Each new row is followed by what is left after taking away its nearest point in the smallest flat space through zero that holds the last named rows.

Z_430:
[[-0.95 -2.03 -2.85  2.41 -0.73 -0.95 -3.71  5.48 -0.28 -1.57  0.83  0.55
  -1.49]
 [-2.56 -0.36 -6.37  4.49 -3.52 -2.17 -2.60  0.21  3.04 -2.05  0.44 -1.04
  -1.28]
 [-0.04  3.84 -1.42  4.35 -3.85 -0.60  0.91  1.54 -0.06  1.03 -4.56  0.14
  -2.67]
 [-2.77 -5.40 -1.96  5.61 -2.23 -0.44 -1.48  2.28  1.65  3.79  4.07 -0.13
  -0.57]
 [-0.70 -2.53 -1.53  5.65 -5.12  5.58 -2.12  0.99  5.91  6.67 -0.78  2.06
   0.83]
 [ 1.34 -1.35 -0.94  0.28 -2.47 -0.48 -1.00  3.45 -1.30  6.25 -0.12 -3.03
  -2.15]]
New rows:
[ 0.70 -2.17  2.25  0.96  3.68  0.77  2.54  0.26  2.10 -0.77 -3.30 -2.30
  0.71]  [ 0.50 -2.41  0.42  1.29  2.85 -0.02  1.47  0.93  2.41 -0.85 -3.13 -3.23
  0.13]
[ 0.98  2.35 -0.43  3.33 -1.71  3.62 -0.45  2.52  0.03 -1.17 -2.00  3.31
  0.32]  [ 0.88  0.67 -0.85  0.48 -0.41  1.02  0.43  0.02 -1.13 -0.23  1.19  0.00
  0.60]
[ 2.05  0.64  0.53 -0.68  2.05  0.04  1.25  2.58 -3.81 -2.34 -2.97 -2.47
  1.85]  [ 0.68 -1.12 -0.74  1.46  0.60  0.97  1.05  0.58 -0.97 -0.80 -1.44 -2.35
  2.81]
[ 2.50 -2.54  2.20  3.85  2.13  3.46  0.64  1.92  3.42  3.31 -3.35 -3.53
 -2.58]  [ 1.67 -1.97  1.00  2.32  3.92  1.07  0.67  0.15  2.87 -1.26 -2.19 -4.07
 -2.22]
[-1.48  2.78  3.26 -2.65  3.66 -2.52 -3.50 -0.09 -0.89  2.76 -2.54 -0.99
 -1.79]  [-3.17  1.53  2.01  0.01  2.79 -2.01 -3.99 -1.04  1.37  2.13 -1.42  0.12
 -1.11]
[-0.46  2.67  2.42 -1.97 -1.98 -0.45 -2.67 -1.71  1.05  3.86 -3.75  1.57
  3.50]  [-2.14  0.86  1.57 -0.65 -0.85 -3.22 -3.03 -0.42 -0.39  1.59 -1.23  1.34
  2.82]

Z_970 (6 x 13):
[[ 2.57  5.08 -0.03  2.49 -0.40  2.00  1.67  2.81 -0.73 -0.28 -3.32  1.27
  -2.80]
 [ 1.13  5.21  7.56 -7.28  1.66  5.01  1.28 -1.01 -0.10 -3.95 -2.68  1.73
  -3.95]
 [ 2.81  2.27  3.15 -1.67  0.98 -2.52  1.53  2.69  2.51  0.23 -4.68  4.23
  -1.93]
 [-1.18 -0.85  4.13  2.58  2.46  2.73  5.71 -4.84 -1.98 -1.65 -0.23  3.10
   0.61]
 [-0.52  2.30 -0.87 -0.65  3.56  1.41  2.14 -0.24  1.02  3.87 -0.18 -0.09
  -0.39]
 [-1.40  3.33  2.87 -2.05 -3.62  0.00  3.83 -1.52  2.31 -0.92 -1.00 -2.52
   1.40]]
New rows:
[-3.84 -0.18 -3.21 -3.41 -1.17  1.73 -0.30 -0.08 -1.88 -1.43 -0.16 -1.38
 -1.01]  [-2.90 -0.65 -2.59 -1.68 -0.54 -0.10  1.33  0.44 -1.23 -0.87 -1.88  1.12
 -0.92]
[ 1.60  0.53  0.78  1.33  2.17  1.97 -5.24 -1.33  0.30  3.70 -0.63  0.45
 -1.07]  [ 0.90  0.57  2.26  1.87 -0.73  0.79 -3.22 -2.42  1.11  2.31 -1.05 -0.26
  0.42]
[-4.56 -3.96  2.10 -0.22 -1.23 -1.52 -0.91 -4.38  0.33 -0.16 -0.02  0.80
  0.95]  [-2.65  0.08  0.23  0.61 -0.87  0.03 -1.52 -1.19  0.09  1.07 -1.76  0.59
 -1.47]
[ 1.43  0.96 -2.50  0.16 -2.67 -4.38 -4.62 -1.56  1.09  0.67 -0.87  4.51
  1.42]  [ 0.13  2.98 -1.54 -0.25 -1.40 -0.55 -2.44 -3.87 -0.04  0.66  0.07  3.29
  1.13]

Z_764, 6 rows:
[[ 0.53  5.13 -3.07  1.51 -5.80  2.83 -2.21 -5.67 -1.09  1.19 -4.54  1.19
  -2.60]
 [-1.42  0.20  0.54 -0.56 -3.21  0.41 -0.64 -0.19  2.24 -0.34 -1.53  3.55
   6.25]
 [-3.13  2.10  2.16 -0.66  0.22 -2.60 -6.48 -3.65 -0.94 -2.26 -4.62  1.52
   1.91]
 [ 1.71  0.85  1.33  0.87 -5.23 -0.46 -2.27 -2.25 -1.04 -0.24 -1.19 -0.07
   2.55]
 [-3.46  2.31  3.67 -1.13 -3.57  3.00 -4.94 -3.91 -0.26  3.54 -4.45 -0.70
   0.48]
 [ 1.80  7.22  0.40 -2.31 -3.31 -5.31 -6.57 -2.25  0.98  2.21 -4.54 -1.63
  -0.26]]
New rows:
[-1.93 -2.32 -1.05 -2.27 -3.83 -2.83  0.46 -3.04 -1.60 -0.52 -0.22  1.98
 -3.41]  [-2.20 -2.80 -0.42 -3.30 -2.93 -3.09  1.23 -1.22 -0.33  0.55  0.63  1.69
 -2.54]
[-2.12 -3.66  1.20 -0.54 -2.87 -2.89  3.75  1.32  0.78  1.08  0.27  3.48
 -2.78]  [-2.07 -2.47  1.48 -0.63 -3.07 -3.83  1.96  0.19  0.16  0.97 -0.85  2.95
 -3.59]
[-3.79  3.80  1.20 -1.76  2.59 -1.12 -1.51 -3.11  0.46  3.36 -1.69 -2.17
 -1.19]  [-1.05  1.04 -0.02  0.37  0.60 -1.01  1.63 -2.21 -0.32  0.71  1.09 -0.96
  1.20]

Z_469, 6 rows:
[[-1.33 -2.42 -0.72 -3.29 -4.67 -6.38  1.55  0.03 -2.70 -0.74 -1.95  0.21
   1.61]
 [ 2.68  0.51 -0.42  0.65 -3.59  2.00  3.27  1.46  0.09 -0.60  1.98 -4.67
   0.20]
 [-0.30  0.10 -2.17  3.69  0.46  1.44 -1.96 -2.14 -1.07  2.95 -1.71  0.25
   5.03]
 [ 0.56  4.81  2.50 -2.91  0.59  2.92 -0.04  2.37  3.58  0.02  2.57  0.62
   0.47]
 [ 1.67  0.41 -1.07 -3.14 -3.51  3.39 -1.74  0.08  4.77 -1.93  4.04  2.09
   3.98]
 [ 3.93  1.89 -5.05 -1.15 -0.05 -2.87 -0.01  0.16 -2.33 -1.45  2.23  0.81
   6.38]]
New rows:
[ 0.39  0.44 -0.38 -2.98  0.39  0.59  2.37  2.54  3.84 -0.40  1.44  0.69
  0.16]  [-0.35 -1.13 -1.33 -0.28  1.15 -0.12  1.99  1.12  1.81  0.91 -0.63  0.23
  0.44]
[ 0.01  4.24  1.09  3.60 -0.89  4.07 -0.39  0.84 -3.08  1.32 -1.58  5.32
 -2.45]  [ 0.96  2.39 -0.23  1.90 -3.62  2.14  0.53  0.92 -3.53 -0.59 -0.68  5.09
 -2.05]
[-5.29 -0.11  1.26  0.58 -0.94 -1.46 -1.17  1.89  0.86  0.36  0.95 -1.06
 -1.40]  [-3.12  0.24 -0.98  1.40 -0.06 -1.12 -1.30  1.69  0.27 -0.47  2.37 -1.22
  0.10]
[-4.03  0.81  0.31 -4.45 -1.62 -1.52 -1.30 -3.36  1.22 -1.81  2.21  1.23
 -0.90]  [-2.47  1.74 -0.83 -0.78 -0.09 -0.09 -0.20 -3.45 -0.66 -0.53  1.92 -1.60
 -0.58]
[-0.62  2.32  0.34 -1.59 -2.04  2.96  2.70  0.25 -2.49 -2.19 -2.73 -1.79
 -3.26]  [-0.58  1.86 -1.41 -1.41 -0.92  2.89  0.39 -1.10 -2.21 -2.26 -2.58  0.79
 -0.77]

Z_269 (6 x 13):
[[ 2.27 -1.64  0.35  0.44  3.55 -1.69  2.47 -1.40  1.23 -3.51 -2.55  4.56
   4.16]
 [ 1.38 -2.75 -0.76 -0.85 -0.53 -3.02 -0.63 -1.48  0.03 -2.05  0.47  2.19
  -2.01]
 [ 0.49  2.46 -3.59  1.06  2.28  0.48  0.70  1.25 -1.55 -4.11  3.91 -1.99
  -2.86]
 [ 0.53 -0.02  4.21 -0.51 -1.80  0.48  2.58 -4.78  1.20 -4.11  0.81  2.07
   1.27]
 [-1.02  1.76  0.42  2.83  4.25 -3.96  1.89 -0.80  2.60 -2.28 -0.34  1.57
  -2.73]
 [-0.71  1.01  1.55  0.63  3.22  2.79  0.08 -2.21 -1.60 -2.90 -0.57  1.86
   0.77]]
New rows:
[ 3.16  2.42 -0.31 -2.40 -0.05  2.46  1.46 -0.32 -3.24 -0.15 -1.88 -3.06
  1.51]  [ 2.45  1.62  0.37 -1.71  0.45 -0.89  1.06 -1.15 -1.71  0.32 -2.61 -1.81
 -1.15]
[ 1.44 -2.20 -2.02 -1.44  0.19 -2.43 -0.32 -0.03  0.67 -0.59  1.57 -3.47
 -1.09]  [ 0.16 -1.26  0.34 -0.90  1.54 -0.37 -0.26 -1.18  0.51 -0.11 -0.08 -2.65
  0.39]
[ 1.69 -4.03 -1.73  0.70 -3.66 -1.11 -0.48  2.26 -1.44 -0.60  1.92 -1.35
  4.19]  [-1.30 -1.69  0.80  2.82 -0.45 -0.89 -0.82  0.55 -1.00 -0.75  1.05 -0.71
  1.45]
[-0.48  1.01 -4.03  1.50  3.14  0.47 -2.70 -1.44  0.61 -1.05  0.14 -0.23
 -0.14]  [-0.27  0.47 -2.08  0.64 -0.10  0.27 -1.89 -2.38  1.91  0.03  0.07 -0.55
  1.06]
[-5.73 -0.09 -3.05 -2.51  0.37 -1.64  3.15  0.44  0.94 -3.02 -0.64 -1.33
 -0.61]  [-5.84 -1.15 -2.25 -3.35 -0.38 -0.41  2.07  0.04  0.14 -1.81 -1.72 -0.78
  0.45]

Z_928, 6 rows:
[[-0.52  0.03 -3.49 -1.06 -2.51 -1.40 -1.38 -5.02 -1.86 -2.55  4.15 -0.58
  -6.45]
 [-0.75  0.27 -0.20  1.37  3.69  2.57 -1.77 -0.77 -0.05  1.32 -1.84 -0.37
  -0.45]
 [-0.06 -4.37 -1.05  1.12 -0.39  0.92  3.20 -0.78  2.14 -4.82  3.08  1.07
  -0.50]
 [ 2.70  3.13  0.12  3.72 -2.23 -2.78  2.67 -0.09 -2.42  1.56  1.45 -3.70
   1.34]
 [-1.11 -2.22  1.13 -0.37 -0.92  1.05 -2.28 -0.29 -1.63 -2.68 -0.93  0.11
  -1.19]
 [-0.90  0.87  2.92  0.15  2.92  4.79  0.34  0.05  0.35  1.41 -3.85 -1.17
  -1.71]]
New rows:
[ 3.49 -2.96  0.18 -1.30 -3.37 -2.74  0.99  1.84  1.62 -2.55  2.25  1.33
 -2.16]  [ 3.20 -1.09  0.33  0.46  0.37 -0.67 -0.99  1.42  0.89  0.40 -0.28  0.17
 -2.02]
[-2.42  2.13  1.48 -2.49  2.17 -1.44 -5.32 -1.14 -1.89  3.92 -1.47 -0.76
  0.89]  [-1.44 -0.46  1.68 -0.76  0.91 -0.81  0.04 -1.26  0.05  0.38  1.25 -1.11
  0.86]
[-0.18 -0.09 -1.96 -3.00 -2.31  2.85  1.42  1.37 -2.32 -1.47 -3.99  1.61
  0.69]  [ 0.55  0.58 -4.01 -0.88 -1.11  2.05  1.76  0.25 -2.37 -0.75 -2.43  0.92
  1.02]

Z_345 (6 x 13):
[[ 3.49 -3.11  1.28  2.99 -0.44  0.07 -3.50 -4.03 -1.00  4.42  4.24  4.38
   1.73]
 [ 0.54 -3.06 -0.07  1.96  0.70  1.26 -2.74  0.97 -1.55  1.77  2.54  2.56
  -1.51]
 [ 0.62 -0.01  0.33  3.74  2.89 -1.40  2.45 -2.86 -0.98  1.58  4.13 -0.26
   5.74]
 [-0.55 -0.38  2.65 -0.01  0.29  3.20 -4.17 -5.64 -3.13  3.64 -0.97  1.66
   0.68]
 [-1.46 -3.39 -0.60  2.92 -2.40  0.82 -7.36 -3.85  0.21  0.84  2.27  3.29
   2.66]
 [ 1.66 -5.48  4.24  1.66  2.29 -1.78  0.44 -3.59 -1.23 -0.97 -1.50  2.97
   2.95]]
New rows:
[-3.85 -1.23 -3.40 -0.42 -1.15 -2.87  0.15 -3.85  2.84  1.98 -3.13 -0.58
  3.44]  [-2.10 -2.14 -3.04 -0.52  0.62 -1.73  1.29 -0.70  1.05  3.83 -1.99  0.31
 -0.32]
[-3.76  0.27  0.39  3.62 -2.76  1.86 -3.22 -1.82 -2.84  0.02  1.15 -0.87
  0.16]  [-0.38  0.28  1.40  2.23 -2.57 -0.42  0.84 -0.23 -1.58 -0.58  0.25 -0.80
 -1.10]
[-1.68  3.20 -2.84 -3.02 -3.30 -0.22 -1.66  1.31 -0.24  1.73 -0.29 -1.08
  3.16]  [-0.16 -0.48 -0.57 -2.14 -0.80 -0.81 -0.26  2.01 -1.74  1.45 -0.63  0.72
  2.54]
[ 0.33  2.26  2.91 -3.87 -3.15 -0.81 -0.03  2.23 -1.75  2.53  1.87 -3.07
 -2.92]  [-1.11 -0.71  3.32 -1.59 -2.14 -2.02 -0.71  1.15 -1.67  0.42  2.26 -2.31
  0.29]
[ 3.56  1.70 -1.46  0.54 -2.23 -2.63  0.10 -2.98 -2.27  0.65  1.92  2.54
 -3.26]  [-0.01  1.17 -1.63  0.98 -0.53 -2.14  0.42 -2.07 -3.07 -2.05  0.37  0.94
 -2.19]
[ 3.71 -3.06  0.83 -0.75 -0.61 -0.30 -2.46  3.62  3.54 -3.90 -2.70 -1.50
  2.47]  [ 3.30 -0.32  0.82 -0.31  1.04  2.22 -2.38  2.22  0.97 -0.17 -0.82 -2.53
  2.62]

Z_735:
[[ 0.17  1.35 -0.27 -3.52 -4.34 -0.71  3.61 -0.75  0.42  1.28  2.91 -1.49
   1.96]
 [-4.86  1.17 -4.00  0.55 -3.36  4.47  0.07 -6.55 -1.35  0.79  2.20  0.86
   1.46]
 [-1.85  0.30 -0.52  2.33 -3.53 -3.94  4.02  3.04  3.48  0.84  3.96 -1.62
   3.25]
 [ 2.30  0.12 -1.82  4.41 -3.11 -0.70  2.68 -3.10 -1.74 -2.26  1.94 -3.58
   1.89]
 [-1.25 -2.03 -1.33 -2.79 -2.58 -2.46 -0.20 -0.58  0.96 -2.14  1.21 -3.45
   2.59]
 [ 3.24  4.99 -0.57 -1.00 -2.07  2.51 -2.30 -2.09  1.06  0.20  1.50 -1.25
  -1.24]]
New rows:
[ 0.70 -1.37  0.96  0.15  0.37 -1.23 -0.84  0.97  0.13  2.20 -0.70  0.22
 -0.92]  [ 0.38 -0.98  0.07  0.36 -0.69 -0.63 -0.87 -0.47 -0.08  1.91 -0.05 -0.35
 -0.47]
[ 0.87  2.72  1.92  2.87  0.94 -0.26 -0.27 -0.70 -1.40 -2.95 -0.30  0.91
 -2.88]  [-1.53  1.54  1.56 -0.13 -0.34 -1.17  0.46 -0.42 -0.65 -2.52  0.46  0.72
 -1.48]
[-2.85 -0.27  0.49  3.41 -1.48  1.72  2.01  1.14 -3.01  2.19  1.10  0.41
 -0.05]  [-1.00 -0.09  0.92  0.41 -1.22  0.93 -0.98  1.73 -1.98  0.64  0.36 -1.49
 -0.55]
[-1.46  2.92  0.19  1.21 -1.37  1.89  1.53 -0.14 -1.31 -1.67  2.07 -0.33
  0.34]  [-1.35  1.39  1.03 -0.19  0.21  0.88  0.44  1.25 -1.24 -2.29  0.66 -0.32
 -0.05]

Z_769, 6 rows:
[[ 2.76  2.80  0.41 -0.19 -3.96 -1.68  0.45  2.18 -2.84 -0.40 -0.79  2.79
  -2.24]
 [-2.29  4.17 -2.91  2.95  1.98  1.14  0.64  0.44  2.23  0.95 -3.26  6.19
  -2.54]
 [ 1.26  0.04 -2.20  3.30  0.64 -2.40  1.42 -1.99 -1.69 -0.42 -5.35  0.04
  -2.18]
 [ 0.27 -0.09 -0.33  2.15 -1.97  6.17 -0.33  4.21 -0.88 -1.46  2.58  1.63
  -3.46]
 [ 0.09  1.90 -1.15  2.81 -8.05 -0.62  3.15 -1.23 -0.78  3.22 -0.85  3.54
  -2.92]
 [-0.54  0.11 -3.70 -2.45  0.73  1.39  2.83  3.21 -2.26 -0.67  0.89  0.05
   0.23]]
New rows:
[-1.02 -0.61 -0.76 -0.14  1.55 -0.53  2.91 -1.43  0.37  0.98  0.01 -0.68
 -5.22]  [-0.38 -0.06  1.11 -1.60  1.44 -1.00  1.49 -0.74  0.55  0.62  1.35 -0.60
 -4.45]
[ 1.71 -2.33 -2.59 -0.13  1.42 -1.97 -4.20  1.03  1.76 -0.05  1.80  1.74
  4.38]  [ 2.13 -2.58 -3.59  1.68 -0.80 -1.32 -2.93  0.98  0.73  0.25  1.03  2.10
  2.65]
[-0.23 -1.83 -4.31  0.12  3.47  2.40  0.10  2.65 -2.69  0.29 -0.50 -4.37
  2.35]  [ 0.32  0.98 -0.94  1.16 -0.20  0.42 -1.75  1.10 -0.85  2.10 -0.48 -1.04
  1.66]
